The same things were measured in two ways. Each way mixes the same 10 hidden numbers, adds some noise and spreads widely along 6 directions of its own, which tell nothing about the thing.
In the rows, 128 means zero.
Some things both ways: the first way, then the second way.
[116  69 152 129 131 122 108 116 117 130 106 167 124 129 147  95  63 168
  88 102  88 138 133 110 141]
[154 167  97 152 129 125  33 174 176 146  93 180 144 192 119 150  65 156
 135]

[146 111 187 116 140  95 134 173 123 157 158 235  86 147 121 126  60 166
  66 191  85 133 109 103  88]
[ 61 141 157  77 137  79  61 125 151 151 134 101 121 101 156 108 167  87
 150]

[ 86 106 157 117 152 142 100 107  84 152 115 199 108  91 132 120  68 146
 107 183 115 163 132 131 128]
[119 167 109  88 140 110  78 125 143  99 173 178 106 110 179 105 185  87
 180]

[166 138 154 135 124 131 184 156 112 107 113 158  76 183 117 124 123  94
 139 142 125 133 115 112 102]
[114 131 181 150  59  76 154 110 108 124 123 101  90  90 150 100 173 104
 125]

[117  75 146 116 140 135 123 102  91 118  76 122 108 137 147 106  63 140
 121  74 103 108 106 105 135]
[191 130 101 198  67 131 160 159 148 141 137 145 123 138  98 156  98 141
 125]

[137  88 134 149 117 112 150  96 127  95 100 102 136 170 111 152 110 122
 142 100 111 103  84 143 107]
[184 175  60 116 110 103  49 173 116 114 112 137 142 173  99 130 114 130
 116]

[116 147 102 158 127 138 154 162  84 113  68 134  78 150 116 159 108 117
 116 125 101 164 134  98 135]
[155  84 153 182 127  99 191  89 109 175 220 119  90  74 158 137 119  98
 141]

[130 124 172  90 143 130 118 133 130 177 169 186 137 139 138  94 107 131
  81 154 129 114 124 112 125]
[ 83 180 116  89 117 120  69 140 146 109 116 122 139 107 143 118 161  87
 141]

[112  70 128 184 105 105 125 165 168 121  83 135 114 112 159 118  87 175
 118 110  88 155 127 132 182]
[127 100 117 107 164 114 119 131 159 185 148 144 117 141 130 189 116 144
 152]

[155 141 126 131 115 116 150 181 108 133 122 139 104 194  92 136 133 117
  82 130 154 149 155  90 132]
[116 108  95  62  84 134 135 137 135 112 200 110 108 111 132 144 116 125
 153]

[ 71 118 109 186 131 163 130 115 129  82  89  79 155 135 132 136 147 114
 134  73 114 159 136 122 162]
[105 158 138 166 131  89 102  82 141 135 174 143 100  44 150  98 136 101
 146]

[151 120 113 115 116 158 157 163 118 118 119  93 129 167  97 115 188  64
 124 105 185 115 122 104 104]
[176 173 118 180  55 132 168 182 105  85 141 114 142 150 114 147 134  86
  99]

[143 124 121 147 106 122 147 199 146 153 135 153 110 151 142 131 144 124
  84 142 104 134 135  66 103]
[122 132 130 156 130  84  73 127 128 180 137 109 125 134 117 140  84 105
 122]

[129  92 118 116 121 101 119 124 159 126 116  97 154 131 142  83 135 110
 103 102 108  82  81 142 108]
[173 177  75 157 116 142 144 146 102 114 158 144 145 139  94 142 110 133
 119]

[139  88 137 158 102 126 144 157 167 113 135 101 158 156 140 106 164 109
 117 101 139 111 120 113 118]
[100 157 188 169  55 144 125 131 210 108 106 120  77  85  99 100 140 178
 123]

[144 141 165 102 131 111 128 151 129 158 164 174  87 195  95 150 121 126
  71 174 133 164 131  74 120]
[119  89 181 131 175 100  51 124 147 205 146 135 110 176 143 151  67 151
 131]

[121  85 124 148 123 115 111 138 152 150  87 161 127 103 148 124  69 157
  85 115  77 123  93 167 204]
[124 134 179 157 135 145 204 104 188 135 162 123  71  49 135 144 199 125
 142]

[153 163 175  83 142 124 149 156  96 153 142 173  91 188 114 142 123  91
  81 159 143 115  97 105 123]
[ 99 128 163  96  70 174 159 136 142 125 196  99 101 131 119  79 158 129
 160]

[153  82 118 137 102 101 140 187 170 155 113 154 126 134 121 131 127 154
  83 113  98 117  94 142 142]
[180 119 173 178  96 202 180 170 200 136 162 119  99 132 125 127 141 165
 125]

[ 94  96 142 122 142 151 108  83 145 157 119 122 135 121 148 115  87 146
 131 109 114 134 119 120 190]
[ 96 140 111  68 105 178 121 146 140 100 146 110 139 101 134 136 159  85
 139]

[132  77 162 148 132 123 134 110 150  85 134 106 164 180 110 121 112 126
  95  70 123  92  85 143 141]
[ 17 202 137  77 110 137  28 155 211 128  98 113 138 130  92 111 139 140
 153]

[125 110 141 156 129 116 143 131 125  92 113 138 128 153 125 113 108 124
 108 118 100 125 112 132 106]
[123 136 144 144 173  87 134 126 111 166 171 122 143 121 158 144  97  85
 124]

[131  79 158 134 104  92 111 108 128 143 117 157 131 127 182 117  90 131
 102 146  90 102 100 118 100]
[ 61 123 201 122 148 145 120  84 188 160 113 127  99  89 101 117 149  94
 135]

[101 134 101 134 130 137 148 147 107 150  98 116 108 103 120 165 130 115
 159 164 129 124  94 120  91]
[153 114 162 198 152 128 166 111 161 184 150 135 100  83 141 156 167 118
 134]

[168 130 104 140  88 123 159 195 146 146 120 140 127 158 140  99 183  98
 103 123 139 134 152 109 124]
[103 109 139 108 131 166 164 131 132 157 182 119 131 136 151 151  99  83
 156]

[146 104 126 118 127 139 133 111 149 155 117 158 114 135 137 111  99 120
 110 125  86 116  99 125 153]
[186 136 111 143  67 125 164 133  97  94 183 111  93 100 152 115 150 102
 128]

[111 147 155 114 144 135 128 154 104 152 131 151  93 163 106 161 111 124
  89 155 141 157 121  89 148]
[177 130 141 133 102 160 122 177 142 122 174 116 121 175 115 118 110 156
 117]

Other things, the second way, with their names:
q819: [ 72 164 122  70 123 137 103 122 189 107 130 148  98  96 121 148 148 165
 155]
q967: [218 131  99 152  92 113 126 147 114 110 164 165 104 165 125 124  83 137
 128]
q460: [123 175 120 127 111 138 126 117 201  93 111 151  82  68 124 145 174 131
 141]
q843: [125 116 106 115 123 115 127 125 114 151 162 114 135 102 146 138 127  61
 140]
q913: [111 136 136  98 161 121 111 139 120 150 170 116 144 149 148 126  87 110
 134]
q556: [150 131 108 123 133 148  77 129 116 138 143 163 140 135 136 110 133 118
 143]
q188: [159 142 118 115 174 148  91 119 112 143  98 174 138 159  97 132 144 107
 121]
q727: [ 70 134 119 121 144 138  91 138 142 189 155 121 160 108 156 139 159  96
 170]
q35: [130 143 176 179 115 124 140 145 166 147 107 139 119 132 126 141 128 152
 119]
q31: [116  83 149  84 103 133 104  97 131 157 141 132  92 114 130  96 163 133
 158]
q50: [165  94 143 158 134 117 149 155 136 164 157 118 133 147 130 191  68 116
 101]
q939: [ 35 140 117  85 126  98  82  70 168 147 152 168  87  71 150 139 148 110
 197]
q78: [118 159  72 141  85 114  93 162 171 133 101 138 144 105 161 168 124  83
 155]
q934: [105 180  57  77 105 100 109 143 145  96 141 126 129  85 125 158 182  74
 151]
q933: [146  80 184 170 147 142 143 116 164 191 153 140  92 127 132 165 138 140
 137]
q607: [158 121 169 150  47 170 196 127 161  77 147 107  76  58 138 103 147 143
 112]
q84: [ 94 135 166 159  57 143 136 119 204 130 157 114  83  57 152  81 143 126
 161]
q723: [147 147  99 156   4 110 129 114 125  89 114 156  91  79 126  77 180 108
 160]
q798: [207 118  84 142  53 122 127 142 125  98 170 132  97 113 100 106 132 124
 126]
q448: [135 184 137 176  64 100  91 141 149 103  59 120 116 102  99 120 167  97
  99]
q93: [108  96 110 101 112 174 105 110 166 177 217 126 107  99 126  76 131 141
 194]
q600: [ 60 162  74  42 149 129  60 149 137 124 168 126 161 117 183 166 149  20
 176]
q444: [170 162 139 129  96 202 107 175 189  92 114 162 110 181 112 100 102 192
 132]
q814: [ 88 133 124 140 101 132 129  92 154 168 153 155 100  77 158 106 185 121
 199]
q569: [115 113 109 117 135 186 179 155 141 162 201 108 152 130 149 175  98  93
 151]
q174: [153 122 129 157 162 138 200  96 145 156 190 156  89  91 121 161 126 156
 144]
q859: [ 82 135 185 137 141 232 127 160 205 161 127 135 161 144 146 107 113 112
 152]
q32: [106 150 144 115  86 131 122 152 172 116 169  97 109 100 130 113 152 124
 141]
q559: [115 147 102 100 142 143  97 176 112 166 140 103 182 191 136 150  93  73
 136]
q237: [195 158  80 155 124 145 119 172 119 132 157 142 144 149 126 136 130 170
 128]
q264: [175 106 157 192  86 138 163 101 137 127 165 144  88  72 135  87 110 137
 125]
q876: [ 76 146 113  84 149 157  74 123 182 166 143 169 116 145 129 136 120 162
 188]
q300: [163 117  87 144 127  92 124 110  97 152 200 137 112 104 138 148 101 106
 143]
q213: [110 177 133  69 160 167 125 144 163  63 155 156 128  99 173 130 145 104
 137]
q671: [111 137 166 158 168 156 190 100 142 135 115 101 134  32  97 176 148 116
  72]
q620: [ 46 113 169 106 173 118 129 101 198 199 190 117  98  87 143 159 140 134
 178]
q693: [ 96 162 104  99 172 140  96 146 127 158 153 128 163 145 132 150 136  85
 148]
q490: [ 78 127 154  99  97  96  87 124 153 158 141 119 102 128 143 111 160 112
 168]
q586: [159 101 147 184 217  95 144 101 112 199 155 155 138 105 152 183 112  86
 115]
q195: [133 193 151 204 131  93  90 170 172 175 101 133 134 182 113 132  94 151
 125]
q501: [167 141 109 181 111  86 155 193 124 168 147  98 149 170 157 205 102 100
 120]
q635: [115  96 138 130 103 132 135 128 195 182 166 114  77 118 153 166 117 146
 174]
q335: [ 73 180 135 134 113  89 112 123 131 149 105 107 133 102 111 129 180  83
 137]
q817: [101 179 144 163 153  45 100 115 129 135  75 147 136  79 171 149 145  74
 118]
q401: [154 179  80 155  79  39 105 111 109 108 135 161  92  85 124 120 177 145
 146]
q142: [ 89 111 185 113 114 123 129 128 160 139 160  86 108 101 134 139 103 135
 112]
q58: [140 115 104 131  95 125 100 115 170 160 205 156  72 119 146 114 110 153
 195]
q345: [162 147  90 133  57 112 143 127 110 103 150 153 102 123 146 108 142 114
 162]
q484: [157 137 121 182 136 133 140 142 143 161 121 142 139 121 154 169 116 109
 129]
q354: [194 126  33 121 101 104 139 130  91 107 185 151 127  83 163 156 135  74
 151]
q698: [165 161  84 136  96  82  94 149 168 112 166 165  90 110 165 133 139 165
 166]
q988: [164 147 150 160 144  77  83 130 152 153 145 133  83 116 169 117 139 171
 136]
q783: [105 147 111 114 113 125 100 108 154 125 161 144 108  71 133 104 164 114
 160]
q309: [172 166 129 159  98 138 118 192 148 110 140 137 142 187 134 134  71 142
 114]
q828: [ 76 180 161 153 126 119 142 112 122 134  91 115 140  89 105 133 173  73
 111]
q844: [118 140 120 143 140 105 131 109 130 156 174 143 119  93 136 134 135 128
 152]
q520: [129 217 138 166  76 119 151 153 168  73 136 132 101 104 126 101 131 174
 125]
q109: [139 115 128 130  63 110 183  92 129  95 171 128  77  47 136 112 136 104
 136]
q314: [165  94 126 110  80 128  75 130 144 127 159 136  84 125 148 100 132 110
 151]
q735: [ 78 197 165 207 117 155 163 133 156 131  67 126 167  60 140 129 164  80
 110]
q606: [148 128 155 146  85 100 100 142 142 142 137 104  99 127 128 105 131 127
 121]
q886: [101 136 121  93 115 120 207 124 121 122 197  89 114  83 146 164 167  77
 147]
q862: [133 178 162 180 144  94  98 150 144 125  48 132 139 110 131 186 162 110
  76]
q488: [ 51 193 155 128  99 120 115 140 187 131 107 121 113 113 113 130 187 110
 156]
q574: [200  74 122 142 119 121 185  98  81 128 120 137 108  85 117 176 143  93
  91]
q696: [106 144 146 124  87 207 193 101 135  85 208 109 111  46 110  77 138 115
 131]
q500: [156 107 124 143 129  61 132 124 112 176 133 125 103 141 153 182 101 150
 129]
q80: [ 29 237 137 135 120 113  86 121 172 123 107 104 132  68 112  97 195  91
 146]
q909: [ 97 170  88 106  95 121 123 134 116 116 163 112 136 108 116 133 135 100
 143]
q456: [173 170  85 178  93 112 126 138 126 137 121 150 126 116 104 119 145 142
 134]
q636: [ 60 139 204 163 128  54  88  97 163 188  92 112  89  99 127 140 177  84
 136]
q555: [118 149  99 121 117 108 114 123 128 141 136 146 127 109 129 134 146 109
 152]
q284: [118 129 121 134 132 136 134 105 157 165 194 153 102  94 156 102 143 117
 189]
q658: [ 36 169 191 121  28 127 132 136 208 103  73  89  97  58 130  92 239 102
 150]
q466: [ 55 209 124 140  86  75 136  73 127 115 138 113  88  34  77  99 222 137
 146]

Some of these things the first way, each followed by its name:
[124 147 111 166 122 121 165 217  79 128  97 202  83 112 131  97 103 142
 112 181 106 171 182 100  75]	q817
[122 126 154 119 129 149 147 141 132 155 151 136 133 127 159 108 147  98
 149 155 144 105 117  94  84]	q559
[100 137 120 124 148 164 138 109 118 131 121  94 126 149  87 143 128 108
 146 124 167 148 125 121 163]	q862
[121 110 140  90 148 140 124  72  83 138 106 135 136 152 115 109  84 130
 120  92 127 111 119 136 138]	q354
[127 150 125 149 150 128 142 175  73 120  87 196  82 130 122 101  54 130
  70 151  87 144 141 120 141]	q520
[144  85 135 112 132  72 104 147 121 157 120 202  97 112 129  78  32 170
  60 182  80 118 118 124  99]	q819
[109 109 150 144 147 131 116 118 124 134 123 158  88 148 130 129  48 151
  94 148  91 157 133  75 154]	q142
[100 121 123 161 122 132 141 145 123 108  94 107 139 150 123 143 140 134
 120  84 126 149 128 135 158]	q783
[128  82 117 161 117 124 134 134 122 102  81 120 100 159 115 133  85 150
 108  89 104 154 136 100 155]	q50
[130 110 150 147 121 148 131 193 157 147 122 157 133 126 155 103 135 121
  80 109 130 129 122 132 204]	q488
[115  81 155 127 154 143 122  76  82 102  93 160 101 134 127 105  36 135
 115 119  91 126 113 113 119]	q309
[ 79 143 156 156 171 165 133  90 116 129 104 167  96 134 120 169  47 148
 128 136  79 167 106 137 215]	q988
[108 137 118 159  92 101 135 154 127 139  79 117 118 136 158 153 152 125
 133 134 127 164 133 139 156]	q188
[106 157 106 142 134 129 168 169  67 121  75 118  87 127 125 153 118 110
 160 145 126 128 113 110  75]	q456
[127  99 129 127 118 114 116 157 156 147 124 145 126 133 146  97 118 141
  76 117  92 131 122 100 134]	q300
[100 122 124 164 117 159 136 159 119 136 101 134 119 127 148 142 136 123
 121 118 127 162 148  95 162]	q58
[122  66 139 173 118 127 142 138 178  96  92 114 135 117 164 106 108 133
 135  81  78 100  72 150 154]	q335
[117  98 142 135 119 145 142  83  96 131 109 134 104 151 126 170 106 126
 165 146 124 146 123  89  91]	q314
[145  68 181 115 152 132 141 119 106 139 100 211  75 119 145 106   7 164
 116 130  67 100  81 127 137]	q658
[ 96 122 173  87 163 163 132  73 114 145 120 130 130 118 155 104 102 108
 163 112 124  99  81 142 142]	q814
[119 130 131 155 116 129 134 133 110 138  83 156 113 148 145 137  98 139
 105 114 110 165 148 136 202]	q444
[107 113 102 144 110 107 133 111  97 147  54 123  64 116 159 143  68 149
 167 150  93 164 139  94 132]	q574
[156  72 110 145 101  94 138 187 139 133 109 156 138 123 123  98 110 149
  84 122 112 101 118 140  97]	q934
[133  86 130 201 111 140 161 169 165  71  87 115 143 151 142 121 136 120
 110  54  90 119  99 152 176]	q195
[127 110 107 164 129 138 154 150 156  98 105 105 158 136 118 126 139 103
 109  82  98  88  74 164 141]	q80
[110 138 147 136 152 129 122 142 156 111  96 107 124 161 130 124  98 114
  65  64  95 116  68 156 248]	q466
[122 143 154 162 115 148 159 192 139 147 141 151 113 156 149 155 156 119
 121 146 139 156 144  77 137]	q606
[114  97 134 176 104 162 154 126 143 106  92 108 140 110 193  84 154  97
 184 101 131 131 142 127 141]	q345
[107 126 140 133 140 153 127 134 137 126 121 108 140 152 138 108 128 109
 102  85 133 126 122 114 186]	q909
[100 140 147 141 128 140 132 168 114 151 112 165 130 119 164 120 129 131
 104 123 114 143 136 126 157]	q284
[124  69 127 134 135 162 138 115 109 137  92 154 130 111 148  85  65 160
 131  73  99 116 140 116 149]	q78
[109 111 160 139 128 134 138 152 154 109 139 104 154 139 141  93 164 104
 133 116 156 117 111 135 121]	q401
[171  71 130 126 119 130 146 105 148 137 107 153 116 158 122 121  72 135
 109  96  85  95  85 137 157]	q635
[ 93 148 114 149 124 148 144 175 122 147 111 112 115 100 166 117 155  92
 149 159 142 134 133  94 114]	q828
[ 83 116 117 161 125 125 109 115 133 122  80  99 143 107 165 115 108 123
 124 111 111 133 116 150 188]	q174
[133  99 164 154 118 137 155 152 144 114 123 146 108 146 140 131 127 120
 140 135 124 134 108 113 120]	q490
[118 141  81 142 115  82 124 187 166 164 116 108 135 136 123 119 131 148
  78 125 106 129 125 123 153]	q671
